The same things were measured in two ways. Each way mixes the same 9 hidden numbers, adds some noise and spreads widely along 6 directions of its own, which tell nothing about the thing.
Some things both ways: the first way, then the second way.
[ -2.7  -6.4  -7.8  27.3   0.3 -12.7  38.0 -11.9  10.5  12.4 -12.3  18.4
 -10.8  15.8 -16.5 -11.7  22.2   4.8  10.3  -4.1 -15.0 -18.0]
[-20.4 -12.9  -6.4   4.2   2.8  -8.8   5.8 -27.8 -31.9  -1.1  -9.0 -14.4
  14.0   1.1  -7.5  21.7]

[-15.2   1.3  -3.3   8.8  30.0   2.7  45.0  -4.8   1.4  15.7  22.7  23.3
  15.0 -25.5   0.7  -2.0 -20.5   4.2  -4.6 -34.3  17.6   6.8]
[-17.0   4.2 -26.6   8.0  -8.5  27.6  14.0  13.2  -8.8  -5.9   6.6   2.0
  31.0  20.0  -9.6  36.6]

[  1.7 -10.0  14.7   3.5  13.0   7.1 -10.0  -2.3  -2.2   9.2  14.8 -10.6
  15.5 -16.4   6.7   9.9 -31.8   6.2   7.9 -27.9 -12.9 -12.7]
[ -5.7 -10.9 -18.1   6.4   6.8 -17.1  -6.6  11.0  -7.3  16.0  -8.5  -0.9
   0.4  -0.1  22.3   4.5]

[-28.7   9.0   2.8   9.9   9.3   6.1  32.2 -10.9   3.3   3.5  19.2  -9.8
  -0.3  -5.3  -5.5  -7.5   3.0   5.5  12.6 -13.1   1.0  -4.3]
[ 17.6  13.6 -33.3 -12.2 -11.4   4.3 -32.3 -11.8  -8.0  -2.2  -3.6  -4.5
 -24.7  18.7 -20.0  26.4]

[ 19.4  -2.5  -3.4 -13.5 -10.5  14.4 -11.9  27.3   7.7   6.9  -6.6   8.2
   5.0  -0.8  -3.4  26.6  -5.6  -5.8   4.3  20.5   0.4  -1.9]
[  6.7  18.8 -38.2  28.9  13.5 -14.2  13.4 -40.0  -7.6   9.7  -1.5  25.1
   4.4   8.1 -17.3  17.2]

[ -7.1  18.7  -0.5   9.7  11.6   2.0   8.3  -7.5  12.6  -8.5   0.5  13.1
   6.7  13.2  -9.2 -13.1   0.6  35.2  15.9  -0.6 -18.2 -25.1]
[ -2.1   3.1 -46.9  13.1  24.0 -18.3  17.3 -47.0  -4.7  24.4 -11.8  14.6
  16.9  -4.3  -2.7  30.1]

[ 26.3   0.6   7.6 -16.0  -3.7   6.5 -43.7  11.6  -9.7  13.8 -15.7 -17.6
  26.3  -9.7   6.2   5.9 -17.0  -6.3  12.4   8.4  -2.0   4.0]
[  4.4  17.0   7.9  -6.6  -3.9  -0.3  -5.1  27.8   2.7 -18.4  12.6 -16.2
   3.1 -13.8   9.9 -20.9]

[ 13.7  32.0  13.5  -4.4   2.9  -5.8  12.0   4.9  12.6 -11.1 -29.3  18.7
  -0.8  21.0  -3.0 -18.9  21.8   7.2  -8.8  17.7   8.5 -17.3]
[ 19.2   2.0  11.7  -6.4  -0.5 -28.7 -17.0   7.7  -3.8   1.7  -1.1 -45.4
 -42.4 -15.1 -34.2 -28.2]

[  7.8  17.0   9.4  -2.1  12.7   4.7  -7.8  -3.7  11.8  25.7 -18.5  -1.7
   2.5  12.2  -7.0   4.6  38.4  12.4  23.1  48.7  19.2 -11.6]
[ 12.3   0.0  -4.0 -24.1 -34.9  15.4  -3.9 -15.6  -0.6  -4.9  19.4  42.6
   8.5  33.4 -18.5  50.1]

[  8.2  13.7  17.9 -16.8  18.5   5.5  15.6  -5.6   4.8 -16.6   4.5  17.1
  27.9  -8.6   4.5 -19.0 -20.4  16.9  -8.7 -21.5  19.7   2.1]
[-11.4   6.4 -21.7  -4.0  -7.2   0.4  12.7   1.7   7.3   4.9   3.2   3.4
 -11.3 -15.1  -7.6   7.4]

[ 22.3  -0.3  16.1   9.6  11.1 -15.0   7.5  -4.5  -4.7  -8.4 -33.5  17.6
   5.7  20.4 -17.0 -22.4  10.8  13.2  10.6  -1.2 -10.9 -25.2]
[  6.8  -5.4  70.2 -17.8 -19.3  -0.7 -28.8  14.1  -4.1 -33.5  21.7 -25.8
 -20.3  -7.4  27.2 -39.8]

[ 15.7   5.3 -11.5  -9.8 -24.3   0.1   2.9  22.8   4.8   0.8 -29.9  18.3
   4.6  34.8  -7.1  -9.1  32.2  -2.1  -0.5  29.7   7.6 -13.5]
[-23.5  17.0 -14.5  20.2  15.6  -7.8  18.3 -30.3   4.6   3.5 -14.0  -2.7
  20.2 -20.9   0.5   1.4]

[  0.1 -16.6   8.3   4.9   4.1  25.4 -11.2  -3.4   5.3   9.9 -17.0  -9.6
 -21.0   1.5 -29.6   5.8 -35.0   4.1   4.9  10.1 -17.9  12.2]
[ 10.8   1.7  21.1   7.8   2.7  48.0  -6.4  -1.1   1.9 -46.0  28.5  26.7
   1.7  13.2   7.8  -6.7]

[ -8.0   0.3  26.6  17.0  16.0  10.8  28.7 -17.0  15.6  12.2  -2.9  10.6
 -22.2  12.7 -21.3   4.4   8.8   8.9  20.8   6.5   2.2 -26.7]
[ -4.4 -29.7 -16.7   9.5 -24.2   2.6 -24.1  14.1 -25.4   3.2   3.5  -7.9
  -9.2  26.6   5.6  34.3]

[ -3.5  -6.9   7.5  -2.8  -0.3   9.8 -14.7  10.5   0.7  22.6 -11.7 -18.4
  -4.3   2.8 -13.0   0.4  -5.3   1.6  -0.5   9.2  -1.8   5.5]
[ 27.9  30.7   3.4  10.5   3.5  21.0  -4.7 -25.8  32.1  -9.2   9.0  69.1
  -0.5  28.6 -17.8   6.3]

[ -6.3  -9.6  16.9   7.7  21.4  12.5  -0.8 -22.2   1.5   8.4  10.1 -22.1
  -3.4  -8.8  -9.8  -2.2 -14.5   0.7  12.1  -6.9 -11.8  -3.8]
[ -6.5 -19.9   8.6   5.8   0.0  -4.5   7.2  -9.2   8.7   0.6  -0.6  -1.8
  18.4 -21.1  22.9   3.0]

[  5.6  28.8 -16.2   6.2 -18.2  -0.9  -9.1  23.3  -8.2  -5.5 -38.2   4.0
   9.2  16.9  13.9   3.7  -5.9   4.0  11.2  13.4 -12.4  -9.2]
[ 39.4  21.1  15.0  22.8  -6.1  63.8 -24.6  12.8  14.7 -44.0  28.6  37.6
  30.4  46.6 -28.4  22.3]

[ -8.3 -23.8 -14.9  23.9  12.0  -3.2  11.8 -19.4   7.5  23.6  13.4 -24.8
  -7.9 -14.6   0.6   4.6  -2.5  -7.8  -4.5 -14.2 -28.2   7.1]
[  7.4  -5.4   8.5 -28.5  23.3  -6.6 -10.2  -9.3 -25.1 -10.7  -5.0 -53.9
 -22.8 -15.4  -0.5 -18.8]

[  2.3  14.4  -5.6  -8.7 -16.2  30.4 -12.5   8.3   1.6  -2.3 -13.0  -0.7
  -5.2  15.0  -0.9  13.2  -8.9 -16.3  13.2  27.5   0.0  -7.5]
[-10.3  42.1 -41.9  13.2   9.2  36.5  26.5  11.0  25.6  -5.4   8.8  -5.5
  19.3 -12.6  -4.8  10.2]

[ -5.3  37.8  16.1  -8.9  -0.7  14.0   6.5  13.5  15.8  -5.7   3.5  26.4
  -0.6  14.0 -12.4 -13.2  -6.7  10.9  -4.6  -4.4   1.4 -27.9]
[  0.7 -13.3  -0.4  36.2  30.7 -29.5  16.2   1.3   8.8  17.7 -24.4 -30.4
  14.5 -24.5   5.7 -25.6]

[ -8.3   3.3   1.1   5.7 -20.5   5.8  -6.1  -0.4  14.8  19.1   1.5 -26.4
  -7.2   6.4  -1.9  10.4  21.0  -0.9  17.5  17.2 -15.5 -11.2]
[-13.3  32.7 -18.7  -4.4  20.3 -52.1  27.8 -65.4   8.3  39.4 -30.4  33.1
 -38.3 -27.7 -31.6 -12.8]

[  8.6  -2.0   9.7   3.6 -13.8  14.5 -11.0  12.8  -8.6   5.2 -24.2   3.6
 -10.6  17.9 -17.4   8.1  -8.2 -10.3  23.8  13.1 -12.5 -20.2]
[ -0.4  -8.9  27.8 -11.5 -19.6 -16.1 -34.0   4.3 -22.5 -13.7   6.2 -11.5
 -19.4   9.8  18.1  -9.8]

[ -4.0  11.5  14.6  -3.4  14.1   0.6   2.2  -6.9  10.2   4.8  -0.3  -7.1
   6.2   1.0 -18.4 -19.1   8.7  21.5   5.6   5.3  -1.0  -4.2]
[-20.4  23.0 -38.1 -21.5  -2.7  -3.7  -4.3  14.9   3.5   1.0  -1.5   8.7
 -17.0 -23.7  -2.2   4.1]

[ 15.9  -0.4  17.0  -4.1   8.3   6.3 -15.1 -14.1  12.4  17.6  -5.4 -10.7
   7.0   2.6   0.0  -3.1   8.7  -0.3   3.5  10.8   3.7 -10.0]
[-11.0  14.3 -22.2  -9.7  -3.1  16.2  21.6  21.2  18.9   4.6   3.8   8.3
   3.5 -12.2   3.8   8.5]

[ -6.7   4.9   5.2   6.1  -1.5   1.0  -0.1  19.0  -4.9  14.8 -12.3 -18.3
  -2.9  -1.0   4.4  15.4   5.3  -4.5   6.7   9.4   0.0  -2.8]
[ 10.5  28.5 -14.2  44.4   3.6  -0.6  -8.8  -4.2  25.4   6.2  -1.1  32.8
   7.4  14.2 -30.9   5.3]

Other things, the second way, with their names:
<158>: [ -5.3 -14.4 -22.2  37.4 -11.2  46.5 -21.7  53.6 -20.0 -32.9  12.9 -48.0
  28.3  23.3  -1.5  22.0]
<169>: [  6.9  -1.2  11.2 -20.3 -17.6  -3.2 -19.5  -1.9   0.2  -5.1   0.5  20.6
 -24.0   6.1 -25.1   6.3]
<52>: [ -1.4   8.5 -21.1   6.5  -3.6 -12.1 -23.3  17.2 -17.1   2.7  -6.4 -33.0
 -16.6   4.7  -4.5  -0.4]
<143>: [ 27.9   9.8  -2.1   7.3  -1.7  37.7   3.8   2.4  42.4 -15.6  11.5  46.5
  42.4  10.7  27.3  18.4]
<242>: [-11.1 -16.5  -6.2  -3.1  -3.4   7.6  -9.1  16.6 -17.0  -7.7   3.9 -50.2
  -7.0  -3.6  35.1  -2.7]
<189>: [-27.8  -5.0  33.1  25.5  10.4 -12.2   6.0   2.7  -4.2  -1.4 -14.8 -14.8
  10.5 -20.3 -15.3 -19.7]
<98>: [-10.9  -6.7  13.9  36.3  -3.1  -5.6   1.5 -19.2   3.1  -4.6  -4.2   6.4
   4.5  -3.6  12.5  -9.0]
<165>: [ -5.5 -34.1 -13.4  37.1  12.9 -16.1  -3.6 -31.8 -21.3   6.5  -8.7  -6.0
   5.8  -5.5  -1.9  18.0]
<260>: [ -6.3  39.9 -14.2 -39.7 -16.3  29.0   5.6   5.0  31.5  -0.6  12.0  45.3
 -16.2   3.3 -16.1  18.0]
<25>: [  4.5   1.0  11.4  10.9  -5.7  -8.0  -0.5 -36.7  -0.8   1.3   3.2   0.7
   6.4   6.0 -13.5  13.2]
<318>: [ 13.8   3.3  29.6  13.5  15.4  15.9  -5.7   9.9   5.0 -14.5  -1.8  -5.1
   7.5  12.0  18.2 -26.6]
<33>: [-13.4  -2.3  -3.6  16.2  18.1   0.3  -3.0   8.3 -17.1  -3.4 -17.5 -22.2
 -15.2  -9.0 -10.1 -16.4]
<195>: [  5.7  -4.1  17.4   0.4   1.0  24.9   8.0  -7.2  11.8 -18.5  14.0  14.7
  -1.1  -8.0  -2.9  -1.0]
<308>: [-36.7 -10.3   8.1  12.4  -2.1   3.5  21.6 -26.3  11.5   3.8  -3.0   3.7
   4.8 -24.7  25.6   1.3]
<380>: [ -7.9  27.7 -18.0 -17.4  -6.6   8.9  25.1 -16.9  10.0   5.0   6.9  36.5
 -21.3  -6.9 -20.4   9.0]
<31>: [ 13.0   1.0 -12.4 -11.3  10.8  -1.8  13.7 -26.9  17.4  10.5   0.7  -9.6
  -2.5  -6.7  10.4   5.6]
<356>: [  7.2 -22.2  27.0  24.5   6.4  30.5 -13.5  11.7  -4.7 -36.9   8.1 -14.0
  33.9  -4.2  18.2  -3.0]
<36>: [ 36.8 -16.3   1.7  -1.4   3.8  10.2 -13.8 -29.7   3.6  -8.4  -5.8   2.1
   0.1   2.6 -16.2  19.0]
<23>: [-10.5  31.1 -33.3  23.3  -6.4  27.4  -0.4  33.2  28.8  -8.0   0.6  41.5
  41.5   4.2 -12.7  24.9]
<393>: [ 14.1  21.3 -35.7   6.9  10.3   4.7 -12.6  23.2   5.0  -1.6  -6.5 -34.6
 -14.5  -7.2 -24.4  -4.9]
<342>: [ -4.6 -28.6  11.0 -28.8 -13.5  14.3  -3.7 -31.7 -20.1 -10.0   9.7  31.2
 -22.5  10.6  10.7  24.4]
<386>: [ -0.8  20.6   4.3  23.7   8.5  18.7  27.8 -22.4  12.7  -0.4  -7.2  26.9
   8.1  11.3 -32.8   3.6]
<286>: [ 18.5  40.4   3.3 -31.9 -14.9  30.6 -13.5  26.1  24.0 -15.1   2.6  -5.6
 -16.6  14.4  10.9 -10.3]
<62>: [-11.4  21.7  14.6  34.0  10.2  -0.7  31.7 -26.7  36.5   9.2  -0.1  25.6
   2.1  -3.7   0.8 -21.5]
<224>: [ -7.4  24.5 -38.3   6.0  17.1  17.2   2.0  21.7  15.9  -4.4  -6.6  -5.9
   7.7 -18.8   6.3  -2.9]
<93>: [ 10.0 -20.0   6.1  29.0  13.3   8.1  -8.8 -24.0 -17.1  -7.6  -3.7 -10.0
   6.7  18.8 -11.9   9.9]
<187>: [ -2.6  35.5   9.8  -4.0   1.9  31.0  34.9   7.0  37.0  -6.8  18.9  35.1
  -5.8  -5.0 -20.0 -12.2]
<140>: [-11.6  -7.8  38.8   7.6  -4.8  -2.0   5.3 -17.3   0.4 -14.5   8.6  21.6
  -1.3  -9.5  -5.9 -11.5]
<375>: [ 34.4  12.0  46.5   6.6 -11.0   6.9  -8.3  -5.0   9.3 -21.2  23.5  -0.9
 -21.1  32.0 -15.3 -26.9]
<364>: [  9.6  -4.0  30.8  -1.0   9.4  18.6   7.7 -27.8   5.7 -17.6   0.4 -19.1
   5.1  -2.9  27.7 -14.5]

Some of these things the first way, each followed by its name:
[  2.5   6.4   6.3  -6.1  15.4  18.0   4.3   4.3   4.8   4.9   3.1   4.2
   4.4 -16.1   5.8  11.0 -30.6  -5.7 -11.8  -7.8   9.2  10.0] -> <187>
[ 18.7 -25.2  -1.9 -17.2 -26.8  16.5 -35.3  -7.8  -2.1  14.5 -13.1 -22.8
  26.8  14.7  16.5  -1.3  -5.7  -7.2  10.2   6.2   4.6  -0.7] -> <364>
[ -4.0 -11.0   5.2   2.7  11.8  -0.4  15.4  -3.5   7.8  24.4  13.4 -18.2
  -8.7 -17.4  -5.1   1.5   8.4 -24.2 -18.2  -8.0   2.4  11.4] -> <393>
[-38.9  55.8  11.9  17.1  12.0   6.9  27.6   1.9  -0.4  -1.8  -1.6  16.3
 -10.3   9.0 -31.6 -27.0  -7.9  26.0  24.5 -11.5 -11.8 -25.8] -> <23>
[  7.8   2.8 -11.8  -6.5   1.4  -1.5  15.3  16.4 -13.6 -14.3  -6.6  11.0
  32.5  -4.6  28.4   5.5 -12.6  -1.2   0.4 -13.0  16.0   3.8] -> <25>
[  1.8  25.8   2.4  -0.2 -24.8  16.8   7.2  23.1  -1.5 -15.2 -20.1  24.8
  -6.3  25.8  -5.0   4.7  -7.9 -10.6  13.9   7.2  -6.8 -30.6] -> <52>
[ 19.8 -11.4  -4.2 -25.4  -7.8  21.5 -29.8  13.9  -2.1   1.5  -8.4 -23.3
  21.6 -13.6  28.9  24.4 -27.7 -16.9 -12.3  11.5  13.2  26.5] -> <195>
[ 18.4  -1.6  -3.8  -0.7 -20.4   5.5 -13.7  13.5  -0.6  -2.0 -34.6   1.1
  -8.4  23.5  -6.5  -0.5   3.1 -15.5  -2.8  19.6 -15.1  -7.9] -> <356>
[ -1.2 -20.2   4.4 -10.2   6.4  29.5   3.6  -3.0  13.9   9.2  15.1  -8.7
  -3.2 -10.5  -1.6  23.4 -19.8  -6.3  -2.0   8.2  10.2  13.8] -> <342>
[  8.2   2.5  -2.7   4.8 -46.6  12.2 -11.1   9.4   3.9   1.6 -31.6  -1.1
  -8.4  27.4   5.9   2.0 -14.5 -18.2   4.8  -3.2 -23.9 -15.4] -> <33>
[ 11.9 -26.1  14.6 -12.4 -13.5  21.5   0.2  15.2  -3.0  10.0 -10.5  -0.3
  -7.0   5.0 -13.2  12.8 -12.1 -26.1  -2.4   3.7  12.1   4.5] -> <98>
[ 22.0 -22.2  11.6  -9.8 -13.3  29.6  -3.0   3.3   2.6   1.0 -23.3  21.4
 -19.7  28.6 -22.7   4.1 -13.1 -28.3  -2.2  16.3   4.1 -15.3] -> <242>
[  9.7 -18.7  -1.8 -13.0  -6.0  11.3  -4.8  16.4  -2.9   8.0   5.1  -7.7
   0.8  -8.9  -5.3   4.2 -17.8 -31.9 -24.1 -10.1  -0.5  13.7] -> <224>
[-19.8   7.9 -10.0  -0.7 -17.1  13.8  -2.6   1.1   5.0  30.6  16.2 -27.0
  22.4 -19.5  33.1  24.2 -11.0  -1.0  18.2  -6.7   9.6   9.5] -> <386>
[ 13.5  -7.3   2.3 -27.4 -22.4   8.5  -9.6  17.9  -4.5  21.1   3.2  -0.2
  22.7   6.0   6.9  -7.2  12.9 -32.2 -11.0  -0.8  28.4  -2.5] -> <286>
